All groups share one centre, and each spreads out both ways along 11 directions, with some noise.
In the rows, 128 means zero.
Some rows, each with its group after it:
[136 125 117 158 117 125 102 103  69 135 155 128 124 133 105  82]  Z_699
[150 110 106 156 117  95 113 116 159 104 124 104 114 116  93 177]  Z_281
[105 196 103  93 128  72 105 161 145 138 130 122 101 141  92 123]  Z_281
[ 88 107  88 139 171 103 163 155 143 105 107 111 220  64 127 107]  Z_281
[126 159 151 132 146 149 113 127 113 142 129 135 115 124 122  80]  Z_838
[138 185 130 139  77  95 134  61 104  79 155 118 154  81 168 117]  Z_92
[ 85  88 167 134 140 160 137 145 166 104 144  52 195 144 163  69]  Z_509
[123 179 156 136 119 146 164 107 182 125 129 140 130 116 120 154]  Z_699
[154 126  66 137 160 137 118 145 137  78 121  80 131 120 157  99]  Z_509
[103 133 124  98 108 125 125  72 111  60  89 131 119  84 132 136]  Z_281
[ 68 105  97 117 127  88  72  87  73 137 157 155 189 169 121  94]  Z_509
[164  91  75 131 107 204 130 117  96 120 100  96 153 185 161  79]  Z_699
[117 119  86 164 107 185 107 113 150 111  97 157 114 164 100 145]  Z_838
[136 132  83  88 214  94 122 195 104 168 114 155  94  82 142 126]  Z_92
[123 137 117 136 158  66  86 122  76  97 231  92 129  98 202  66]  Z_838
[ 94 185  93 151  84 161 133 186 151 137 140 159 113 106 149 108]  Z_125
[128 189 125 158 102 181 122 196 160 148 119 153  99 155 129  93]  Z_125
[200 106 103 165 134 160 151 140 128 157 122  77 121  64 148 112]  Z_262
[115 195 115  89 136 117 170  46 147  90 130  90 129 105 100 136]  Z_281
[123 107 121 158  94 140 118 126 110 130 133 117 120 112 111 112]  Z_262
[117 146 196 155 139 117 105 129  77  88 172 104  68 126  58  64]  Z_838
[114 124  87 135 126 124 124 120 101 133 120 121 148 115  96  97]  Z_125
[121 148 145 151 165 171  95 178 135 171 143 153  96 177 108  82]  Z_92
[148 175 136 191 102 186 103  97 108 146 125 191 138 138 141  82]  Z_262
[216 136 142 196 163 151  78 180 155 177 146 126  66 128 147 121]  Z_699
[113 163 143 210  67 210 108  50 157 153 125 161 150 128  93 109]  Z_838
[212 104 180 116 120 148 142 131 147 148  85 107 134 157 165 152]  Z_838
[124 107 105 136 119 121  92 168 106  95 147 127 106 158 146 111]  Z_125
[146 169 141 150 149 118 103 156 124 166 152 145 112 117 135  94]  Z_281
[145 210  95 119 140 180 105  85 161 152  52 103 168 142 103  51]  Z_262
[142 131 114 138  87 141 145 165 140 143 121 143 104 164 109 156]  Z_509
[130  92  91 153 134 134 118 122 101  99 162 121 108 116 150 129]  Z_125
[167 104 101 182 139 195 123  84 123 102  99  92 181 123 146  67]  Z_281
[117 160 104 117 114 113 118 148 113 170 141 148 130 188 101 117]  Z_509
[ 97 128 141 123 161 108 126 173 123 157 123 161 137 109 114 117]  Z_838
[170 162  98 137 151 165 130 116 144 132 137 103 136 157 165  94]  Z_699
[118  87  67 104 153  79  94 151  76  73 141 132 124  86 199 130]  Z_125
[152  89 113 142 145 215 152 128 157 189  94  80 136 123 115 107]  Z_262
[140 121 137 127 142 115 102 107 106 118 140 116 117 126 129 115]  Z_699
[ 94 116  56 149 163 111  83  78 155 100 157  76 203 104 174  98]  Z_281
[124 126  71 137 168 154 116 115  94 123 156 106 136 162 107  71]  Z_262
[154  71 157 174 159 126 127 152 128 113 117 170 152 101 146 162]  Z_509
[119 177 113 135 134 112  95  95 140 133 165 116 125  95 161 104]  Z_92
[ 39 142  61 129  70 138 104 200 150 136 102 122 169 124 130  76]  Z_125
[103  89 159 151 149 136 122 196 158 152 151 151 148 131 173 134]  Z_509
[ 75 153 134  99 131 106 141 134 142 126 139 150 138 113 142 138]  Z_699
[115 105  72 157 122 176  67  60 182  96  75 149 138 168 106 170]  Z_838
[123 163 146 102 152 127 140 125 131 106 121 124 130 132 136 109]  Z_281
[127 178  84 180 123 114  89  92  63 120 221 173 139 111 189  78]  Z_262
[127 150  21 123 116 142  96  97 102 113 134 136 103 141 136 123]  Z_509
[111 116  97 118 125 108  88 111 134 110 150 101 137 126 167 120]  Z_92
[148 121 103 144 121 139 109 126 110 125 119 134 106 123 123 132]  Z_92
[136 148 119 165 132 149 138  88 126 141 163 109 170 122 139  91]  Z_699
[141 104  98 154 109 153 117  98 110  94 150 113 137 164 148 113]  Z_699
[114  99 149 203  79 168  80 121 138 131 159 102 132 101 143  79]  Z_125
[129 154 161 143  97 139 100 132 131 131 154 129 114 182 137 100]  Z_92
[129  74 136 121 138 155 114 108 110  86 107 122 128 163 135 126]  Z_262
[122 138 111 103  98 113  90 192 117 104  95  97 126 116 173  74]  Z_125
[127  70 109 161 152 115 128 147  63  99 137 183 131 107 120 146]  Z_92
[153  66 101 130 195 160 116 135 123 114  99 102 133 174 105 123]  Z_92
[144 131 125 108  97 111 140 136 105 107 119 118 133 149 133 125]  Z_92
[123 149  99 145 120 148 136 101 146 167 104 151 190 111 138 123]  Z_838
[187 204  68 127 160 135 154 127 120 119 144 111 105 153 123 101]  Z_838
[ 92 113  91 170 136 157 116 117 117 115 148 137 142 121 105  99]  Z_92
[119 160 130 120 135  95  86 142 155 113 127 115 118 146 134 117]  Z_281
[149 175  84 146 117 194 171 123 134 144  47 153 153 112  79 104]  Z_125
[132  99 145 132 116 102 100 128  80 151 158 111 101  88 137 100]  Z_262
[108 134 123 157 112 124 107 137 133 129 117 152 139  79 130 122]  Z_281
[154 149 122 119 131 147 182  92 104 126 114 148 131 139 101 146]  Z_92
[228 174 108 101 190  89 117  78  68 108 145 135 124 189 157 121]  Z_699
[108 122 102 125 132 127 118 176 133 153 134 137 117 161 110 128]  Z_262
[138 123 180 157 154 163 111 128 129 133 149 166 117 176 142 122]  Z_92
[123 131 128 121 143 127 157 102 135 106 172 110 172 159 165 125]  Z_699
[171 164 107 123 150 108 148 147 171  87 110 107 133 101 166 153]  Z_262
[146 133 132 163 111 141 130 174 133 107 132 116 102 117 113 112]  Z_509
[117  95 137 180 182 199 123 121 151 139 151 179 149 157 159 132]  Z_262
[103 168 169 166 114 132 190 141 191 188 181 173 135  77 130 179]  Z_281
[135 142  99 104 155 121 120 143 123 110 119 132 126 132 156 122]  Z_125
[145  84 154 192  82 163 116  77 112  92 103 173 141 156  88 159]  Z_125
[ 96 187 105  72 156  74 126 126  91 146 116 182 143 110 135 117]  Z_699
[114 135  90 153 134 131  80 140 144 141 113 158 128  83 144 122]  Z_699
[137 129 146 173 116 132 122 136  95 113 119 131 150 142  75  84]  Z_509
[ 85 168 161 122 173 147 130 155 162 175 180 108 155 140 161  70]  Z_509
[150 161  89 135 128 147 132 124 107 101  96 134 124 110 132 101]  Z_125
[139  81  88  92 101 109  90  54  41 166 157 196  78 167 157 194]  Z_509
[148 113 111 108 129 118 134 173 124 138 111 138 116 146 145 151]  Z_838
[122 136 130 134 105 133  99 102 121 142 114 110 137  95 136  95]  Z_262
[ 59  88 100 157 115  88  68  66  77  75 141 128 211 130 111  77]  Z_509
[184 155 215 185 168 138  92  84 112  93 199  90  93 135 133  63]  Z_838
[122 128 108 133 122 102 111 122 110 126 118 148 111  74 119 137]  Z_281
[146 153 127 159 100  96 118 115  97 129 200 119 111 122 137 111]  Z_838

New rows, each followed by its group:
[113 189 150  50 126 125 155 156 123 166 137 168  60 161 142 153]  Z_281
[168 155 104 162 157 144 153 141 129 119 134 130 145 139 122 113]  Z_838
[116 172 107 157 126 123  96 112 107  97 153 177 123 196  88 113]  Z_125
[154 120 111 156 135 151 122 132 109 141 121 128 129 117 126 106]  Z_281
[111 161 102 148 129 140 165 136 139 143 182 126 114 136  95 125]  Z_262
[161 148 127 104 153 122  70 116 140 156 123 138  84 166 154 139]  Z_838
[160 199 129  93 135 150 142  62 179 143  97 172 122 123 175 182]  Z_699
[ 78 154  35 171  80 149 115 106 111 129 115 181 183  90 132 107]  Z_699
[128  88  22 111  68 117 120  88 147  98 111 108 158 150 167 188]  Z_838
[107 119 127 158  64 156 130  10  78  77 181  92 140 151 104  92]  Z_699
[106  99 116 123 122 117 120 157 159 123 141  95 147 145 144 137]  Z_92
[119 151 145 126  81 119 127 177 123 147 136 115  99 162 101 106]  Z_125
[117 153 144  85 114 135  89 146 175 113  94  60 149 131 193  68]  Z_125
[194 182  83 148 127 145 128 140 103 154 116 105 118 119 120  77]  Z_262
[121 149  90 159 116 132 131 165 152 105 146 100 127 120 124 100]  Z_509
[136 139 113 156 155  98  75 164 106 139 139 155 122 112 139 100]  Z_262
[ 90  46  43 152  55 153  43  74 135  68 149 123 128 147 215 167]  Z_838
[ 97 146 115 148 141  80 178 172 138 125 200 136 160  83 148 140]  Z_838
[130 158 111 114 160 155 130 136 151 149 130 129 127 141 154 111]  Z_509
[122 151 170 132 105 114 107 109 135 154 108 118 159 110 109  94]  Z_125
[132 151 168 157 189 187 115 131 160  92 134 129  90 146 125  99]  Z_838
[104 153 130 184 118 169 118 121 151 135 156 131 136 135 108  93]  Z_92
[122  55 123 170 119 121 111 136 119 121 164 118 129  65 170 144]  Z_262
[152 125  58 115 141 134  66  81 122  80  83 135 120 126 170 138]  Z_699
[148  93 109 155 161 136 155  97  84  58 120  95 174 155  81  89]  Z_92
[100 105 137 108 119 160 139 114 129 124 138 132 121 171 134 140]  Z_262
[ 79 126  79 137  53 131 125 129 114  94 142 106 136 114 121 102]  Z_125
[167 131  89 114 160 121  90 127  80 136 130 136 122 159 161  96]  Z_699
[112 121 107 139 106 179 121  64 106 135 146 116 148 134 149  89]  Z_262
[ 79 141  75 130 167 134  81 102 120 104 172  98 151 109 172  53]  Z_509
[130 139 116 177 120 104  77 134 144 113 162 111 126 148 110 108]  Z_281
[114 167  99 129 157 106 116  76 117 178 211 143 112  83 166 131]  Z_281
[142 139 168 113 108 149 199 128 176 129 133 103 143 117 170 158]  Z_838
[138 120 145 196 133 183 107 159 145 157 115 148 168 109 173  79]  Z_281
[ 72  81  65 152 127 171 110 101 115 186 187 103 158 112 162  85]  Z_262
[149 107 145 145 114 119  74 124 100 139 144 157  65 124 135 150]  Z_699
[198 125 125 186 193 154 118  16  74 116 108 154 149 132  55 119]  Z_125
[107 174 103 145 153 123 123 153 125 156 148 131 162 113 128  68]  Z_281
[134 201 129 125 119 131  91 132 153 114  65 162 144 159 119 106]  Z_262
[154 101 133 136 128 180 105 121 114 151 145 145 102 160 181 122]  Z_281
[159 189 130 152  98 160 154 153 126 137 129 151  83 132 114 120]  Z_125
[126 148 136 119 188 153 114 133 128 130 131 126 134 164 137  80]  Z_92
[158 148 122 156 153 130 124 135 117 146 162 134 118 101 152 105]  Z_262
[127 120  76 127 140 124  94 109 142 129 108 140 155 143 143 142]  Z_838
[120 127  90 203 107 177  99 123 127 103  82 205 156 126 108 125]  Z_125
[ 81 180  86 127 118  93 116 114 158 103 161 135 154 113 163 127]  Z_262
[ 81 102 108 148 139 122  88  90 137 126 154  97 176 126 133  97]  Z_125
[174 127 122 159 162 136  67 180 167 136  86 131  72 100 131 138]  Z_699
[151  85  64 167 100 143 109  80 141  86 153 103 195 126 226 132]  Z_838
[120 150 107 127 133 115 144 101 128  93 130 107 141 118 104 117]  Z_281
[137 144 118 146 135 126 110 144 165 120 175 149  74 154 148 177]  Z_838
[151 145 121 124 101 121  99 147  98  79  86 128 118 124 145  99]  Z_125
[ 76 144 109 156  90 105 162 141 149  97 153 126 150 125  76 142]  Z_281
[140 145 121 131 120 122 114 127  93 111 158 155 108 154 149 120]  Z_262
[ 87 135 120 127 152  43  66 210 166 122 154 127 143 142 136 125]  Z_281
[129  42 166 108 152 168 124 159 131 131 136  96 130 163 193 119]  Z_509
[112 144  57 140 131  89 130 131  87  86 152 113 129 126  84 103]  Z_838
[163 160 113 189 148 134  84 134 179 103 117 122  92  88 112 136]  Z_699
[104 172  74 114 111  76  76 147 136 121 140 105 100 170  89 120]  Z_281
[ 99 159  91 144 142 122 131 167 151 106 147 124 140 123 129 108]  Z_699
[117 124 135 144  94 150 131 122 107  95 123 110 111 135  96 101]  Z_838
[122 112 129 146 108 134 111 141 111 120 144 147 112 141 133 125]  Z_281
[112 144 132 112 131 135 132 160 133 134 120 127 114 128 121 115]  Z_699
[ 89 147 145 127  70 165 103 135 125  91 101 158 119 141 138 100]  Z_281
[ 93 136 140 156 103 119 150 161 123 111 151 135 122 124  79 116]  Z_699
[157 142  60 146 142 130 118 138 130 101 150 135 152 121 205 118]  Z_262
[137 157  90 184 123 150  87 146 124 146 119 164 145 130 120  91]  Z_262
[145 126  91 104 103 123 104  75 124 131 123 134  66 115 131 182]  Z_281
[144 164 178 120 155 101  86  86  81 114 174  76  92 122 126  44]  Z_838
[152 147 111 172 112 108  89 111 143 125 139 115 104 120  95 134]  Z_281
[144 157 108 115 161 128 142  86 121 120 115 134 144 141 107 125]  Z_125
[131  74  71  95 166 116 121 174  58 119  87 190 108 103 153 148]  Z_92
[107  92  84  75 157 127 140 158  91 170 167 156 104 147 188 153]  Z_281
[ 85 147 132 212 127 214 135 108 131 112 132 115 186 111 100  19]  Z_509
[140 133 141 145 179 131  83 138 168 138  76 126 150  95 133 105]  Z_262
[122 178 100 105 169 119 108  75 133 109 177  82 108  80 185  87]  Z_509
[163 134  99 160 151 160 130 177 112 134 136 152  85 102 153 119]  Z_125
[126 105  96 150 102 148 125 154 135 120 165 140 129 126 208 141]  Z_838
[170 195 121 110 125 129 118  43  91 149 137 161 113 146 144 129]  Z_699
[133 162 120 106 130 129 145 108 100 122 125 159 131 113 148 124]  Z_92
[184 185 125 145 108 161 154  93 129 161 118  83 119  79 116  83]  Z_262
[ 53  72 153  74 101 120 100  80 154 142 133 144 181 174 189 172]  Z_509
[116 140 154 173  53 162 129 123 166 131 163  80 135 214  82 103]  Z_92
[123 161 136 125 137  84 111 143 103 107 132 118  92 144  52 101]  Z_262
[ 75 150 149 105  75 112 125 153 169 154 120 110 160 126 140 116]  Z_125
[109 161 101 146 130 160  96  74 143 143 126 140 150 127 136 103]  Z_838
[ 94 148 111  68 169  98 105 114 157  88 185  86 126 172 208 127]  Z_125
[155 170 126 139 160 118 121 118 108 129 127 117 126 106 113  85]  Z_281
[112 220 122  95  76  94 108 107  86  84 135 162 108 187 115 103]  Z_262
[ 90 143 155 171 129 107  82 119 102  70 137 176 117 146  70 114]  Z_262
[138 151 129 104 110 172 116  87 110 118 121 129  93 159 151 107]  Z_281
[ 51 131 145  78 125 109 119 119 127 154 113 129 152  86 133 106]  Z_838
[146 108 105 162 108 165 143  95 128  73 125 113 143 115 153 129]  Z_262
[ 77 127 125 116 153 147 151 177 110  92 101 175 174  94 175  90]  Z_92
[147 134 109 177 119 134 113 155 124 142 142 152 129 100 157 120]  Z_262
[124 129 123 160 104 164 144 122  91 145 173 159 108 137 130 119]  Z_281
[143 151  97 129 156  98 121 118 116 128 128 124 149 132 109 117]  Z_838
[ 88 136  91  50 161  74 113 227  79 113 139 153  90 174 155 115]  Z_699
[113 161 133 106 129 118 118 129 132 105  97 135 130 100 132 112]  Z_281
[129  90  86 179  33 145 146 120 104  80 143 100 113 136  91 135]  Z_509
[136  76 141 165 140 105  97 163 102 104 144 136 127 133 127 123]  Z_838
[139 134 120  94 143 149 100 115 108 127 112 105 130 133 178  80]  Z_838
[111 136 131 161  69 166 138 110  87 115 110 174 112  86 110 113]  Z_281
[116 148 147 126 164 126 101 124  94 116 139 114 110 118 113  63]  Z_838
[151 119  91 164 119 141  93 141  95 108  92 126 110 125  90  92]  Z_699
[127 110 153 171 128 140 110 117 158 100 122 101 122 100 102 132]  Z_699
[183 170 111 163 143 126 131 133  97 113 168 118  99 144 124  88]  Z_838
[154 144 174 140 168  91 116 120  97 104 181  87 128 114 138  77]  Z_838
[157 102 163 186 228 177 130 135 122 105 133 105 173  80 162  47]  Z_509
